The rows of each matrix lie in a flat space through zero, up to rounding. After each matrix: how many dimensions does the smallest such space have?
In the rows, zero is written as 128.

[[223  94 121  45  88 104 115 176 184 146 149 109 131 184  58 174  96 148]
 [ 94 178 122 166 115 132 104  93 117 157  96 129 101 117 126 132 134  84]
 [121 122 114 128 128 128 143 126 142 126 100 134 127 138 129 124 138 134]
 [ 45 166 128 161 135 127 140  97  87 106  98 139 100 110 154 103 163  89]
 [ 88 115 128 135 152 131 162 127 108  90 121 140 134 118 159 100 153 140]
 [104 132 128 127 131 124 139 126 116 112 122 132 120 127 134 119 142 121]
 [115 104 143 140 162 139 148 134 103  96 158 134 153 103 166 103 133 155]
 [176  93 126  97 127 126 134 155 154 127 145 124 148 145 114 139 113 161]
 [184 117 142  87 108 116 103 154 139 139 174 111 131 143  93 155  99 131]
 [146 157 126 106  90 112  96 127 139 156 124 115  98 149  83 158 116  91]
 [149  96 100  98 121 122 158 145 174 124  87 136 135 164 112 132 137 156]
 [109 129 134 139 140 132 134 124 111 115 136 131 131 115 145 116 135 129]
 [131 101 127 100 134 120 153 148 131  98 135 131 136 141 129 121 137 148]
 [184 117 138 110 118 127 103 145 143 149 164 115 141 132 107 150  97 140]
 [ 58 126 129 154 159 134 166 114  93  83 112 145 129 107 175  88 165 130]
 [174 132 124 103 100 119 103 139 155 158 132 116 121 150  88 158 106 121]
 [ 96 134 138 163 153 142 133 113  99 116 137 135 137  97 165 106 136 130]
 [148  84 134  89 140 121 155 161 131  91 156 129 148 140 130 121 130 164]]
	4

[[ 74 100 150 127 160 144 133 162 148 145 105 173 133  88 144 152 131  68]
 [100 152 141 140 142 117  97 153 129 145 112 116 132 102 113 157 126 102]
 [150 141 113 138 112 124 120 126 115 145 124 112 143 143 102 135 142 145]
 [127 140 138 139 150 115 139 134 142 111 134 119 129 104 125 133 111 123]
 [160 142 112 150 144 112 150 129 112 123 119 137 123 135 103 141 133 140]
 [144 117 124 115 112 124 145  87 122 130 153 143 119 141 136 102 134 136]
 [133  97 120 139 150 145 141 178 137 118 100 111 138 133 121 142 103 105]
 [162 153 126 134 129  87 178  42 119 123 173 177 110 123 125 104 153 148]
 [148 129 115 142 112 122 137 119 133 147 123 111 162 143 108 131 145 128]
 [145 145 145 111 123 130 118 123 147  77 178  68 118 106 141  92  74 183]
 [105 112 124 134 119 153 100 173 123 178  93 132 164 122 103 161 151 104]
 [173 116 112 119 137 143 111 177 111  68 132  42  87 159 123 106  44 164]
 [133 132 143 129 123 119 138 110 162 118 164  87 157 101 126 109 104 130]
 [ 88 102 143 104 135 141 133 123 143 106 122 159 101 137 185 112 126 101]
 [144 113 102 125 103 136 121 125 108 141 103 123 126 185 129 126 148 128]
 [152 157 135 133 141 102 142 104 131  92 161 106 109 112 126 112 100 155]
 [131 126 142 111 133 134 103 153 145  74 151  44 104 126 148 100  51 141]
 [ 68 102 145 123 140 136 105 148 128 183 104 164 130 101 128 155 141  41]]
	8

[[153 162 100  92 173 106 147 166  92 111 189 116 152 125 151 216 151 124]
 [162 168  80 115 211 131 161 138 121 123 206 100 112 138 151 152 114 123]
 [100  80 198  42 132 152  99 148 132 127 121 133 163 136 129 137 110  93]
 [ 92 115  42 150 167  79 134  84 117  87 153  61 143 111 206 152 189 126]
 [173 211 132 167 175  70 134 149 153 158 105 157  80 192  31 158 125 152]
 [106 131 152  79  70 204  93  92  31 142 112 130 167 159 162 119  99 129]
 [147 161  99 134 134  93 127 127 157 158 110 111 110  95  76 142 145 170]
 [166 138 148  84 149  92 127 188 147 183 113 102 122 102  88 127  96 172]
 [ 92 121 132 117 153  31 157 147  66 141 168  82 129  83 151  98 204 196]
 [111 123 127  87 158 142 158 183 141 177 123 136 143 170  88 158 131 151]
 [189 206 121 153 105 112 110 113 168 123 117 148  83 160  76 109 112 114]
 [116 100 133  61 157 130 111 102  82 136 148 126 116  74 156 140 137 126]
 [152 112 163 143  80 167 110 122 129 143  83 116 197 146 115 116  74 195]
 [125 138 136 111 192 159  95 102  83 170 160  74 146  74 190 224 145 139]
 [151 151 129 206  31 162  76  88 151  88  76 156 115 190 127  95 115 151]
 [216 152 137 152 158 119 142 127  98 158 109 140 116 224  95 125  64 121]
 [151 114 110 189 125  99 145  96 204 131 112 137  74 145 115  64 154 106]
 [124 123  93 126 152 129 170 172 196 151 114 126 195 139 151 121 106 237]]
	16

[[100 135 123 119 136 128 118 127 140 113 166 131 128 155 122 129 127 127]
 [135 113 111 123 115 123 113 120 134 149 111 128 126 127 122 124 130 155]
 [123 111 132 132 123 119 143 119 132 122 106 123 120 141 128 146 135 124]
 [119 123 132 150 148 132 131 142 109 126 113 126 129 124 152 149 114 125]
 [136 115 123 148 121 117 135 129 118 119 100 123 122 123 132 143 143 127]
 [128 123 119 132 117 126 111 124 134 133 104 124 124 117 133 131 127 137]
 [118 113 143 131 135 111 136 108 137 106 120 123  95 127  92 128 124 117]
 [127 120 119 142 129 124 108 132 137 114 101 114 125 107 107 108 120 130]
 [140 134 132 109 118 134 137 137 141 123 142 134 132 145 142 118 144 127]
 [113 149 122 126 119 133 106 114 123 145 142 140 127 104 136 135 119 139]
 [166 111 106 113 100 104 120 101 142 142  54 106 126 150 108 128 170 148]
 [131 128 123 126 123 124 123 114 134 140 106 120 124 134 108 143 123 133]
 [128 126 120 129 122 124  95 125 132 127 126 124 114 120 136 131 122 125]
 [155 127 141 124 123 117 127 107 145 104 150 134 120 141 125 117 161 126]
 [122 122 128 152 132 133  92 107 142 136 108 108 136 125 127 171  88 110]
 [129 124 146 149 143 131 128 108 118 135 128 143 131 117 171 155 125 141]
 [127 130 135 114 143 127 124 120 144 119 170 123 122 161  88 125 113 114]
 [127 155 124 125 127 137 117 130 127 139 148 133 125 126 110 141 114 130]]
	13

[[177  99 120 140 152 168 105 158 134 143 161 153 164 116 102 135 128 158]
 [ 99 115 148 105  81 102  90  87 146 153 126 110 128 122 151 158 150 103]
 [120 148 206 106 108 153 143  79 104 104 167 179 128 163 161 127 162 152]
 [140 105 106  52 105 153 122 116 170 222  96 140 113 161 133 128  93 109]
 [152  81 108 105 102 173 135 110 115 131 131 156 154 112 114 140 128 119]
 [168 102 153 153 173 138 101 154 120 151 179 142 143  96  92 171 130 133]
 [105  90 143 122 135 101 153 127 147 125 168 144 150  83  50 109 141 155]
 [158  87  79 116 110 154 127 244  94 146 118  80 129 150  70  91 108 149]
 [134 146 104 170 115 120 147  94 218  64 142 163 183 136 185 108 156 174]
 [143 153 104 222 131 151 125 146  64  56  98 130  81 138 173 118 114  90]
 [161 126 167  96 131 179 168 118 142  98 106 153 185 151 125  93 122 150]
 [153 110 179 140 156 142 144  80 163 130 153 160 164  97 135 154 102 131]
 [164 128 128 113 154 143 150 129 183  81 185 164 237 117 115 133 188 210]
 [116 122 163 161 112  96  83 150 136 138 151  97 117 125 131 135 136 131]
 [102 151 161 133 114  92  50  70 185 173 125 135 115 131 178 160 157 101]
 [135 158 127 128 140 171 109  91 108 118  93 154 133 135 160 107 118 129]
 [128 150 162  93 128 130 141 108 156 114 122 102 188 136 157 118 124 173]
 [158 103 152 109 119 133 155 149 174  90 150 131 210 131 101 129 173 157]]
	12

[[ 16 106 188 200 116 168  95 136  93 129  76  50  75  86 193 140 101 156]
 [106 122 137 138 127 130 133 129 110 130 111 114 115 119 139 125 125 127]
 [188 137  66  97 153  54 173 134 120 129 167 142 168 169  81  86 145  95]
 [200 138  97  67 129 111 166 115 133 131 138 196 151 143  86 125 151 101]
 [116 127 153 129 115 164 110 122 138 128 113 139 114 112 142 150 124 140]
 [168 130  54 111 164  19 199 142  84 132 158 109 164 172  83  59 144  80]
 [ 95 133 173 166 110 199  41 131 194 117 145 112 120 114 163 175 105 182]
 [136 129 134 115 122 142 131 122 129 129 119 148 124 122 126 137 132 126]
 [ 93 110 120 133 138  84 194 129  43 140  79  98 103 116 133  89 135  91]
 [129 130 129 131 128 132 117 129 140 126 136 127 132 130 129 132 126 134]
 [ 76 111 167 138 113 158 145 119  79 136  65 119  84  89 158 137 125 123]
 [ 50 114 142 196 139 109 112 148  98 127 119  37 109 122 165 106 106 142]
 [ 75 115 168 151 114 164 120 124 103 132  84 109  92  96 161 143 119 138]
 [ 86 119 169 143 112 172 114 122 116 130  89 122  96  97 158 151 120 141]
 [193 139  81  86 142  83 163 126 133 129 158 165 161 158  85 106 146 101]
 [140 125  86 125 150  59 175 137  89 132 137 106 143 151 106  82 136  97]
 [101 125 145 151 124 144 105 132 135 126 125 106 119 120 146 136 118 144]
 [156 127  95 101 140  80 182 126  91 134 123 142 138 141 101  97 144  93]]
	3

[[ 83 142 108 130 182 167  96  89 116  65  91 103  95 145 122 128 137 122]
 [142  86 155 175 118 106 111  94 139 118 161  80 166 127 127 150 141 119]
 [108 155 111 157  75 112 121  93 102 103 120 227 121 115 124  91 167 124]
 [130 175 157 150 119 107  51 156 139 140 182  83 121 120 133 132 124 110]
 [182 118  75 119 151  65 170 214 149 154 115 151 175  81 153 106 118 112]
 [167 106 112 107  65  51 119 115  57 205 185 147 119 167 173  68 115  81]
 [ 96 111 121  51 170 119 131 117  54 122 132 126  75 183 165  98 150 100]
 [ 89  94  93 156 214 115 117  51  81  77 114 126 174 115 137  77 182 133]
 [116 139 102 139 149  57  54  81  41  81 178 157 131 151 164  48 150  98]
 [ 65 118 103 140 154 205 122  77  81  63  90 140 160 108  90 144 105 148]
 [ 91 161 120 182 115 185 132 114 178  90  89 128 129  75 101 145 164 142]
 [103  80 227  83 151 147 126 126 157 140 128 105  73 167 146 190 123  91]
 [ 95 166 121 121 175 119  75 174 131 160 129  73 111 103 143 135 163  78]
 [145 127 115 120  81 167 183 115 151 108  75 167 103 160  89 169 110 167]
 [122 127 124 133 153 173 165 137 164  90 101 146 143  89 123 120 106 163]
 [128 150  91 132 106  68  98  77  48 144 145 190 135 169 120  77 174 135]
 [137 141 167 124 118 115 150 182 150 105 164 123 163 110 106 174 184 177]
 [122 119 124 110 112  81 100 133  98 148 142  91  78 167 163 135 177  56]]
	12

[[129 122 125 108 119 123 122 123 122 105 135 135 105 117 148 124 135 132]
 [122 142 118 137 130 121 136 167 120 102 133 142 158 114  90 109 110 116]
 [125 118 108 165 116 118 124 129 130 199 118  75 165 149 128 161 106 117]
 [108 137 165 178 133 124 146 156 146 186 129 108 177 141  69 158 101 149]
 [119 130 116 133 114 110 128 153 117 121 135 121 144 114 119 130 112 126]
 [123 121 118 124 110 111 121 127 119 136 132 109 123 120 150 143 123 133]
 [122 136 124 146 128 121 132 141 126 144 125 118 154 128 112 135 115 128]
 [123 167 129 156 153 127 141 147 126 131 112 139 177 122  87 117 118 128]
 [122 120 130 146 117 119 126 126 131 169 127  98 139 136 132 155 118 136]
 [105 102 199 186 121 136 144 131 169 241 137  80 151 171  81 194 105 167]
 [135 133 118 129 135 132 125 112 127 137 117 123 129 134 141 128 135 123]
 [135 142  75 108 121 109 118 139  98  80 123 136 134 100 152 102 127 103]
 [105 158 165 177 144 123 154 177 139 151 129 134 192 126  44 135  98 147]
 [117 114 149 141 114 120 128 122 136 171 134 100 126 136 133 163 121 149]
 [148  90 128  69 119 150 112  87 132  81 141 152  44 133 187 109 165 120]
 [124 109 161 158 130 143 135 117 155 194 128 102 135 163 109 159 122 139]
 [135 110 106 101 112 123 115 118 118 105 135 127  98 121 165 122 136 117]
 [132 116 117 149 126 133 128 128 136 167 123 103 147 149 120 139 117 113]]
	5

[[159 127 132 150 130 116 146 109 129 158 146 126 148 143 114 140 130 157]
 [127 125 134 124 127 134 117 133 144 126 109 123 128 119 125 127 128 115]
 [132 134 148 151 123 130 127 126 161 122 114 105 155 119 110 131 134 125]
 [150 124 151 152 115 140 130 128 163 115 114  92 164 127 106 121 136 127]
 [130 127 123 115 130 135 124 123 129 125 129 124 116 127 137 110 121 123]
 [116 134 130 140 135 120 132 131 132 132 130 135 136 105 139 138 137 133]
 [146 117 127 130 124 132 134 130 122 131 132 127 135 133 129 126 133 137]
 [109 133 126 128 123 131 130 141 115 103 133 128 128 129 133 127 131 123]
 [129 144 161 163 129 132 122 115 200 122 103  84 166  90 113 118 133 119]
 [158 126 122 115 125 132 131 103 122 138 143 116 115 169 111 108 107 136]
 [146 109 114 114 129 130 132 133 103 143 135 147 118 134 143 129 132 137]
 [126 123 105  92 124 135 127 128  84 116 147 141  91 168 133 111 110 124]
 [148 128 155 164 116 136 135 128 166 115 118  91 175 122 105 128 141 134]
 [143 119 119 127 127 105 133 129  90 169 134 168 122 178  96 182 127 145]
 [114 125 110 106 137 139 129 133 113 111 143 133 105  96 179  91 128 125]
 [140 127 131 121 110 138 126 127 118 108 129 111 128 182  91 125 115 121]
 [130 128 134 136 121 137 133 131 133 107 132 110 141 127 128 115 132 129]
 [157 115 125 127 123 133 137 123 119 136 137 124 134 145 125 121 129 141]]
	6

[[121 147 113 140 114 125 128 129 124 141 126 140 127 107 140 123 104 110]
 [147 139 133 130 146 117 137 151 134 123 116 124 133 130 123 138 109 131]
 [113 133 123 144 123 151 106 121 114 142 120 129 137 112 138 137 139 122]
 [140 130 144 113 153 136 130 144 144 108 128 138 136 148 126 128 131 136]
 [114 146 123 153 125 132 115 115 112 145 131 138 110 117 151 121 133 123]
 [125 117 151 136 132 107 114 121  99 142 133 115  90 120 132 127 150 133]
 [128 137 106 130 115 114 135 105 136 114 117 132 116 109 128 128 108 134]
 [129 151 121 144 115 121 105  74 130 113 115 129  98  96 153 133 100 142]
 [124 134 114 144 112  99 136 130 108 149 122 122 109 101 127 128 114 115]
 [141 123 142 108 145 142 114 113 149 110 138 127 133 147 130 146 135 156]
 [126 116 120 128 131 133 117 115 122 138 151 113 127 124 128 136 137 153]
 [140 124 129 138 138 115 132 129 122 127 113 104 125 128 115 144 130 144]
 [127 133 137 136 110  90 116  98 109 133 127 125  76  95 143 121 110 124]
 [107 130 112 148 117 120 109  96 101 147 124 128  95 101 138 143 153 138]
 [140 123 138 126 151 132 128 153 127 130 128 115 143 138 118 140 133 140]
 [123 138 137 128 121 127 128 133 128 146 136 144 121 143 140 130 135 109]
 [104 109 139 131 133 150 108 100 114 135 137 130 110 153 133 135 200 144]
 [110 131 122 136 123 133 134 142 115 156 153 144 124 138 140 109 144 111]]
	10
